There are 9 hidden switches. A switch that is on adds its own fixed numbers to the row, and there is some noise. The rows also spread widely along 13 directions, which tell nothing about the answers.
Some rows, each with its switches (1 for on, 0 for off) after it:
[ 23  32  23 -37  -3 -42  20  10  16 -34  21 -15  12  -5   0  -2  -7  17
   0  22 -16   4  28 -19 -11]
1 0 0 1 0 0 1 0 1
[-29  37 -16  -6 -14 -36   6 -41  -9  -4  -5 -21  -9 -34  21  13 -15  26
   0 -10  -7  -2 -13  -7 -15]
0 0 1 0 0 1 0 0 1
[  8   7  11  -2  -9 -17   8  26  -4   5 -22   8  -2  12   0  13 -22  35
   3  -9  34 -20 -10   6 -25]
1 1 0 0 0 1 1 0 0
[ -7 -10  33  -1  49  14 -38  28   0  -1 -12  -9 -15 -40  -6  -8  11  25
  -8  27   3  -9  23 -33  20]
0 0 0 0 0 0 1 0 1
[-19 -23 -27  -1  -9  -7  -3   9 -18   6 -19   8 -10  31 -15 -23  13 -26
 -39 -22   3  -5  -4  21  11]
1 1 0 0 1 0 1 0 1
[-14 -14   3 -11 -20  19  -7 -28  26 -31  -9   0  -1  40   4 -41  29  -8
  -9 -35  -1 -15   2  23  -6]
0 0 0 0 0 1 0 0 0
[-10 -12  -5  15 -27 -29  28 -24  -5  10  -7 -38   9  -6  20 -12 -19 -11
 -22   4  11  17 -14 -12 -21]
0 1 0 0 1 1 0 0 0
[ 17  -8  -7   3  -1  12  29  36 -13  16 -19  21   4 -23  -8  14 -54  16
  -2   2  -3   3  20   1 -10]
1 0 0 1 1 0 0 0 0
[-10 -24  -2 -37  18 -21   2  20 -24   7 -12  22  -1  11   8 -25 -10 -18
 -40  26  -9  35 -29  23 -11]
0 0 0 0 1 0 0 0 0
[ 20 -31  15  16  -5  39  51  20  13  33 -10  -2  20   8   0 -11 -35 -10
  -7   9  26  34  -7  -1 -13]
1 0 0 0 0 1 0 0 0
[-23  64 -39   1 -12 -33 -39 -17 -14  -7  13 -21  14 -42  17   8  29   6
   6  -8 -13 -34   6 -15   4]
0 0 0 0 0 0 0 1 0
[ -4  79   4 -49  32   1 -12   4  15   4  24   7  17 -18  16  23  26  21
  11  14   5  -9 -11  -1  13]
0 0 0 0 0 1 1 0 0
[ -8 -25  19  11  21  73   0  20  20 -13 -25  -1   5  -7  -3 -36  -6  18
   9 -11   1  16  35 -14 -17]
0 0 0 0 0 1 0 0 1
[ 19 -29  15  -4   9  18 -20   5  38 -12   7 -31  -1  26  -3 -37  27  -3
 -27  22  15 -18   8  10  14]
1 1 1 0 0 1 1 0 1
[-14 -51  27   1  -4  -2  -3   7  -5  -1 -32  -6 -20  31   1 -31  -8 -20
 -28 -20  10   7 -26   7 -10]
0 0 0 0 1 0 0 0 1
[-24   3 -16  26  -2  28  53 -34  -7  33 -21  11  -1 -35  -7  20 -40  15
   6 -23   4  18  19  -7   8]
0 0 0 0 1 1 0 0 1
[-27  15  29 -25 -11 -24   0 -30  21 -40   6 -32  -9  -9   1 -14  25 -25
  -8 -41 -33 -11  25 -33  18]
0 0 0 0 0 0 0 0 0
[-14   6  -6 -21 -18 -21  12  23 -22   7 -35  12 -12 -41   5  18 -51 -11
 -28 -28 -18 -24  -8   7  -9]
0 0 1 0 0 1 0 0 0
[ 13 -11   8  14   4  39  -5  25   8 -27 -11   7   2   7   4 -28  -8  48
  30  -1  18  -3  31  -4 -35]
0 0 0 0 0 0 1 0 0
[ -6   6   1 -26  -2  -5  14  36  -5 -18  11   2  30  33 -14 -45  26 -28
 -21   2  -4  28  22 -12 -10]
1 0 0 0 0 1 0 0 0
[ 11  -7  -5  -7 -15 -16  34 -14  12 -12  21 -27 -30  30   3   9 -21  -9
  -3 -20   9  28  -4 -12   3]
0 0 0 0 0 0 0 0 0
[  6  10  -5 -22 -12 -40  15  -8 -12   3   0  27  23 -26  -3  -2  -9 -11
 -38  32 -13 -25   5  24   8]
0 0 0 0 0 1 1 0 0
[-24  -5   4  -4  12 -18  34 -28 -11  -5 -11  34 -34  -1 -31  26 -24  35
  14 -32   0  -3  31  -3  30]
0 0 1 0 1 0 0 0 0
[ 27  20 -53  15 -16  18  15   6  14  11  26  -7  13   4 -13   9  -4  -7
  -6   3  11 -17  30  11  17]
1 1 0 0 0 1 0 0 0
[ -2  42 -15   5  17  -7  -3  -3   2  15  25 -30 -23 -15   7  39  -2  11
  13  -4  19   5 -10 -32  22]
0 0 0 0 0 0 0 0 1
[  4 -18  42  19 -11  -3  12  45 -18  -7 -34  28  10   5 -16  -8 -16  30
  20 -20  33 -26  14 -17 -28]
0 0 0 0 0 0 1 0 0
[ 13   1  23  -2 -10   5  -1  12  18 -20  -7 -14 -17   1  -2   7 -18  22
   7 -21   9 -26  19 -21  -3]
0 0 0 1 0 1 0 0 0
[ -4   5   1  17   3  24  -5 -27  17  11 -28  22  26 -57   5  10 -12  47
  16  12 -11 -34  29  16   3]
0 1 1 1 0 0 0 1 0

New rows. What belongs after each?
[  1 -10   9  -9  50  -9 -26  28  -2   9  14 -30 -18 -12   2   0   7  -3
 -27  47   7  36  -1 -31  20]
0 1 0 0 0 0 0 0 1
[-30  21 -11   2   0  28 -25  -7   4 -25 -24  -7 -22 -19   8  -3   4  22
  18 -55 -16 -21  18 -11 -10]
0 0 0 0 0 0 0 0 1
[ -8  -8  49   0  14  -6  23 -21  20  -3   2 -30  22 -25   2 -23   6 -11
 -16  25  -5  12  21 -33  13]
0 0 0 0 1 1 0 0 1
[ -8  11 -10 -15   1   8 -15  -4   5  -4 -17 -19 -19 -56  32  13 -37  16
  -5  -8 -28 -14  -7   4 -15]
0 0 1 0 0 0 0 0 0
[-37 -12  26   5  16  10  13 -34  16   5 -19 -27 -12 -40  -1   2  -5   6
 -10 -17 -10   1  24 -29  24]
0 1 1 0 1 1 0 0 0
[-22  32  19 -38  34 -15   2  -6   4 -21  10  10  -2   3  -8  -3  21  28
   7   6  -3  24  19 -20   8]
0 0 0 0 0 1 0 0 0
[-18  10  26  10   8 -10  22   8 -18  46 -30  25 -12 -19  -8  48 -30  18
   4 -23  36 -11 -29 -11  14]
0 0 0 0 0 1 0 0 0
[-13 -11  29 -50  33 -16  15 -23  13 -13   2  30 -20  21 -18  -4   9  21
 -19  12  -2  12   6  15  32]
0 0 1 0 0 1 1 0 0
[ 13 -30 -27  13  -8   7  27 -28   6  24  -9  13 -43  42  -3  31 -33  28
  -2 -18  42  12 -26  33  11]
0 1 0 0 0 0 1 1 0
[ 23 -23  45  -5  22  25  16  -1  37   4 -11 -10   0 -33   9   1 -35  29
  -3  32  -1   0  18  -4   3]
1 0 0 0 0 1 0 0 0
[ -4  10  14 -37  34   9 -16  12  14 -38   2 -18 -19 -22  15 -14 -11  25
   4   9 -29  15  29 -17  -9]
0 0 0 0 1 0 0 0 0
[ -7   9 -26  18  -3 -29 -19 -19  -7 -12   7  -5 -19  18 -18   4  20  39
  -3   1  33 -37  13   1  17]
0 1 1 0 0 1 1 0 1
[ -9   9  32  -8   3 -33  42 -23   7  31   6  -2  23   3  -4  16   6 -12
 -13  13  24  12 -23  -8  20]
0 1 1 0 0 1 0 0 0
[  5  21  -4  -8  -9 -20 -10  42 -11   4 -18   1 -29  -5  -4  40 -33  18
  -6 -30  18 -33  -3 -15  -5]
0 1 0 1 0 1 0 0 0
[  9   1   8 -25  31 -14 -34 -12  23 -27  42 -49 -19   6  19 -26  33  16
 -11  48   4  16  -1 -20  14]
0 0 1 0 0 0 1 0 0
[-22  -2  -2 -13 -10   6  -2 -24  18 -27  -4 -45 -23  -1  16 -21   4   2
  -6 -38 -20  19  19 -23  -5]
1 0 0 0 0 0 1 1 0
[ 15  16   0 -26  18 -10   1  13  13   6  30 -16 -23  31   3  19  -3   5
  -6   9  30  10 -27  -3  18]
0 0 1 0 0 1 0 0 0
[ 16  -3  -1  -5 -11 -15   5   1   2  -8 -11  -8   6 -21  18 -12 -28  29
 -10  26  -8   6   2   6 -31]
1 0 0 1 0 0 1 0 1
[  1  41 -24 -26 -16 -39 -17 -13   7  -6  21 -35  -1 -23  24  13   7 -30
 -28   5 -22 -22 -18   5   8]
0 1 0 0 0 0 0 0 0
[-12 -16 -10  10  -1  25  20 -14   3  14 -17  -9 -25 -40   2  16 -42   1
  -5 -28 -14 -12  15  -3  18]
0 0 1 0 1 0 0 0 0
[-13  -4  16  32   4 -16  35  -6 -21  -2  -1  26  21   2 -29  -7   4  48
  37   7  32  15  39 -30  -5]
0 0 1 0 0 0 0 0 0
[ 15  -8  41   7   0  26   3 -13  45  17 -19 -21   4 -40   8  18 -20 -14
 -17  -8  -3 -49   0   3  24]
0 1 0 0 0 1 0 0 1
[ -1  -4  13 -19  21 -19 -36   0   9   6  10  -4 -28  19  -9  10  25  -9
 -29   4  20 -30 -20   4  46]
0 0 0 0 0 1 0 0 0
[  7   9  29 -36  17 -48  -5 -18   8   0  10 -16  -4  -1  35   3  -9  32
  -2  47  13  19 -54  12 -18]
0 0 1 0 0 0 0 0 0
[ 20 -15   5   4   5   4  39 -10   8   4   3  11  -7   0  -9  15 -38  32
  10  15   9  29  23  -6   3]
0 0 0 1 0 0 0 1 0
[-21 -40  54  -4  -2 -11  20   0   6   8 -48  19 -13  20 -16   0 -15  29
  -9 -28  22   0  -7   0  -5]
1 1 1 1 0 1 0 0 0
[ -9 -14 -12  -9   3 -20  13  11 -19  18 -20   5 -39   1  -2  29 -44  17
 -21 -12  18   9 -20   5  -1]
0 1 1 0 0 1 0 0 0
[-19  29 -13 -43   3 -27 -14  -6  -7 -17 -10  27  26  -7  10 -28  19   9
 -14  13 -31  -3 -10  38 -21]
1 0 1 0 0 0 0 0 1
[ -4 -11  31 -23  35  28 -16   9  14  13 -20  29  -2  -1   0  -1   5  10
  -9   9   0   5 -13  14  14]
0 0 0 1 0 0 0 0 1
[ 11  16 -22  -5   2  19  30 -31  23  -1  35 -13  20  22   9 -20  13  20
  19  17  11  26  11  13   3]
1 0 1 0 1 0 1 0 0
[-13  24  -8 -12  38  60  -7   2  33  19   5 -27 -16   0   9  13  10   8
   6 -24   9  15   5 -12  27]
1 1 0 0 1 1 0 0 0
[ -2   7 -22 -10 -15  25  14  -1  20 -42   8 -12 -14  15  -9 -18  -4  12
  19 -47 -21  -1  49  -6  -7]
1 0 1 0 0 0 0 0 0
[  2  11  48 -19   4 -39   6   2   6   8 -16  12  25  -8   7   7   0   8
 -14  21  14 -21 -24   8  -8]
0 1 0 0 0 1 0 0 0
[  5   1 -44   2 -31  23  -6 -56  33 -18  24 -24   8  19  17 -34  28 -26
 -16  -8 -22  -6   6  27   8]
0 0 0 1 0 0 0 0 1
[-12  15  11 -27  -4 -44   4 -40   5 -31   5  10  -2  17   3 -15  18  34
   3   6  -2  -8  -4  17  -6]
0 0 1 0 0 0 1 0 1
[-17   9  26 -10  -5 -37  -9   1  -8 -19  -8  22   4  14 -21  -6  28   3
   0 -22   4 -32  12  -7  12]
0 0 0 0 0 0 0 0 0
[ 14 -38 -18  22  -6 -39  -8 -32  -7  -6  18 -17 -20   1   0 -17  -2  16
 -27  49  17   0   8   3  14]
0 0 0 0 0 0 1 0 0
[-17  21  50 -32 -10 -25  29 -28  17  -3 -12  24  32   3   9  -3  11  -1
   8 -18  -7 -11 -24  19  -8]
0 0 1 0 0 0 0 0 0
[ -3  11 -55  -2  -8  78  14 -12  24  -7  -2  10 -11  -1  -3  -7 -13  11
   8 -44 -15  -4  43  22   8]
1 0 0 0 0 1 1 0 0
[ -7  11   0  -7  18 -10  27  -5 -10  10  17  16   4  18 -20   8  10  20
   7  10  20  41  20 -24  20]
0 0 0 1 0 0 1 1 0
[ 24  19  18  -9   6  29  36  -7  42 -15  10 -10   9  -7   0   8 -27  39
  25   3   3  -3  29   2  -5]
1 0 1 0 0 1 0 0 1
[ -1 -19 -49   7  21  42 -54   6  11 -29  -2 -35 -60  -6  11 -17  -9  37
  -4 -10 -14   1  28  -2   0]
1 0 0 0 0 0 0 0 1
[  5 -32  21  -3   8  -6  20   2   5   4 -14  -6 -23  22  -7   0 -27  22
 -14   6  22  27  -6  -9   0]
0 0 1 1 0 1 0 1 1
[-13  -8  14   6 -16 -39  37 -41   1 -22  -2 -19  35  -6   6 -48   0  25
  -4  32  -4  23  20  -4 -31]
1 0 1 0 1 1 0 0 1
[  1 -18   6  18  -6  -8  33 -19   4  19  -3 -25   1 -13   6  -3 -28  10
 -10  16  15  21   2 -12  -1]
1 0 0 0 1 1 0 0 0
[  6  21   5  15  13  20 -10  -5  11  30 -14  31  28 -20   2  13   6  44
  26  16  24 -39 -18  35   4]
1 0 1 0 0 0 0 0 1
[-22  -3  51 -45  26  16   7 -20  29   8 -25  20   5 -28   1   3  -1 -10
 -21 -15 -26 -27  -4  19  34]
0 0 1 0 1 1 0 0 0
[  5  -4 -10   3  32 -25  -3  27 -27   4  10   1 -29  -1 -20  12 -13  24
 -10  27  23   9  16 -26  22]
0 0 0 0 1 0 1 0 1
[-10 -41 -12 -12   3 -11  -2  27 -28  -5 -18  14 -11  49  -4 -37  -5 -15
 -32   2  10  46 -23  14 -24]
0 0 0 0 0 0 0 1 1
[-25  11  42 -42   9 -60  17  26 -28  -8 -20  15  14  -6  -3 -11  -7 -13
 -32  12  -9  25 -13 -16 -18]
0 0 0 0 0 1 0 0 1
[  6  28  43   1 -19 -46  28  17  -7  15  -9  -4  22  -6   9  23 -18   8
   9  -5  36 -17 -30 -21 -21]
0 0 0 0 0 1 0 0 0
[  3  -4  36 -12  13 -30 -30 -13  17 -23   4   6  12 -14 -15 -19  31  26
 -14  37  -2 -46  26  -4  27]
0 0 1 1 0 1 0 0 0
[ -7   8 -59  -1   8  22 -20 -38  15   3  22  -2  -6   2  -4 -14  28   8
 -18  14 -10   7  27  15  36]
1 0 0 1 0 1 0 0 0
[-29  19  17 -13 -23 -44  35 -41  -8  -9 -17   8  34 -41  10 -15  -9   3
 -12   5 -24   3  12  -2 -20]
0 0 0 0 0 1 0 0 0
[-13   4 -18  -7   0  21  12  24  -8 -18 -24  -3 -33 -14   4   9 -38  25
  10 -43  -8  14  28 -17 -25]
0 1 0 0 0 0 1 0 0
[ -1  -9 -26   3  12  48 -27  19   6 -20   2 -14  -2  -5  12 -41   9   8
  -1   2  -6  -1  26  -1 -11]
0 0 0 0 1 0 1 0 0
[ 19  -7 -19  -7 -43 -48  39 -11  -7 -36  23 -15  12  30  -5 -30 -13  -5
 -18  18  -1  23  26  -7 -26]
0 0 0 1 0 1 0 0 0
[  4  -9 -39  16  -5  23   2   8   0  10   7 -41 -19   7  15 -12 -21 -14
 -19  -2  15  18 -10  -8  -6]
0 0 0 0 1 1 0 0 1
[ 28 -31  22   8  -8  22  20 -10  38 -31  -1 -12   8  26   1 -34 -17  34
  20   3   8  -1  33   9 -19]
1 0 0 0 1 0 0 1 0
[ 19 -10  41 -26  27  13 -23  17  44 -11   9 -40  10   2   8 -24  18 -13
 -31  35  -5   1   4 -13  14]
0 1 1 1 0 1 0 1 1
[-19  -4 -18 -18  21 -23 -14  21 -21 -21  -9   4 -21  29  -8 -21   8  39
 -10  12  13  40  13 -10 -22]
1 1 0 0 0 1 0 0 0
[-18   1  -2  11  13 -19 -10  13 -33  30 -11  31  16  -7 -16  -4  23   9
 -18  23  32 -13  -6  -3  17]
0 0 0 0 0 1 1 0 0
[ 11 -29 -21   9 -37 -24  28  -6   0 -31   5 -40 -27  19   1 -19 -40   2
 -16 -13   5  14  21 -15 -21]
0 0 1 0 0 1 0 1 0
[ 12 -10 -21   2  -9  14  23  17   0   8   1   0   9  34  -1 -16 -12  -9
 -14   4  23  29  -3   9 -16]
0 1 0 0 0 1 0 1 0
[ 11   6 -65  -4   0  -2   5 -16   1 -12  26 -45 -42  22  24   3 -31  26
  -7  14  16  42  -4   2 -17]
0 1 0 0 1 1 0 0 0
[ 33 -29  23  42   0  50   6  14  31  19  -6 -18 -10  30 -15   4 -12  21
   9  -9  59 -29   6 -11  20]
0 0 0 1 1 1 1 1 1
[  0   4  -1   3 -31 -23  39 -38   6  26   7 -12  10   9  15  10 -12 -31
 -12 -16  11  -2 -39  15   8]
0 0 0 0 1 0 0 0 0
[ 21   1   1  -2  -7  44  23 -29  57 -15  12 -18 -25  38  -2   8 -12  20
  17 -37  15 -12  10  15  14]
1 0 0 0 0 1 0 0 1
[ -4  37  36 -22  -7   0 -32   1  25 -11 -19   5  23 -28   9  -2  26  -1
 -10 -16 -12 -74  -1   7   7]
0 0 0 1 0 1 1 0 1
[ -9 -15   8  22 -19 -34  31  11 -23   5 -19  -5  -2 -24 -16   9 -35   6
 -15  -5  13  -8  22 -25  -6]
0 1 1 0 0 1 0 0 0
[ 31 -28  -7  -3 -11   7 -19 -26  42 -18  24 -28 -43  39  -5  -3  10 -14
 -21 -14  12 -50  -5  26  42]
0 0 1 0 0 0 1 0 1
[ -4  -5   3  -3   2 -11  -6 -11  12  19   6  -6 -14  45  -9   9  23 -13
 -23 -12  34 -12 -24   4  34]
0 1 0 1 1 1 0 0 0
[-28 -24 -38  16  -3   4   2  -7 -17  22 -19 -13 -39  10  -3   6 -16   4
 -13 -39  13  13 -11   1  11]
1 1 1 0 1 0 0 0 0
[  5  39  -8 -15   3   0  11 -32  32 -14   1  -7 -30  -2   8  43 -26  54
  32 -31   1 -13   7  12  -3]
1 1 0 0 0 0 0 0 1
[  5  23  15 -20  27  -9  -4  12  10  29  -1  -6 -43  12  -4  59 -17  22
  -6 -16  42 -11 -27 -10  37]
0 1 0 0 0 1 1 1 0
[ 12  -3  42 -49  18  15   9  -8  43  23  -5  28  12   0  -6  10   8 -24
 -39   8 -12 -26 -13  33  49]
1 0 0 1 0 1 1 0 0
[ 18  11   9 -10  -3  49   9  24  28   6 -24  -2   1 -20  18  13 -39   8
  13 -29  -8 -20  -7  17 -20]
1 0 0 0 0 0 0 0 1
[ 29   1  56 -23  14  10  -1 -11  54   3  -6  -1 -18 -12   1  38 -19  29
  -5   2  12 -49   0   8  31]
0 1 0 1 0 1 1 0 0
[ 11  37 -34 -32 -11   0 -25 -15  14 -13   8  26  11 -10  16   3   9  18
  -1   1 -16 -52  -9  52   2]
0 0 1 1 0 0 1 0 0
[ 15 -11 -30  27  19  14 -31   9  -7 -17  10   7   2  -7 -11 -29  10  55
   8  51  23 -12  41  -2  -3]
0 0 0 0 0 1 0 0 0
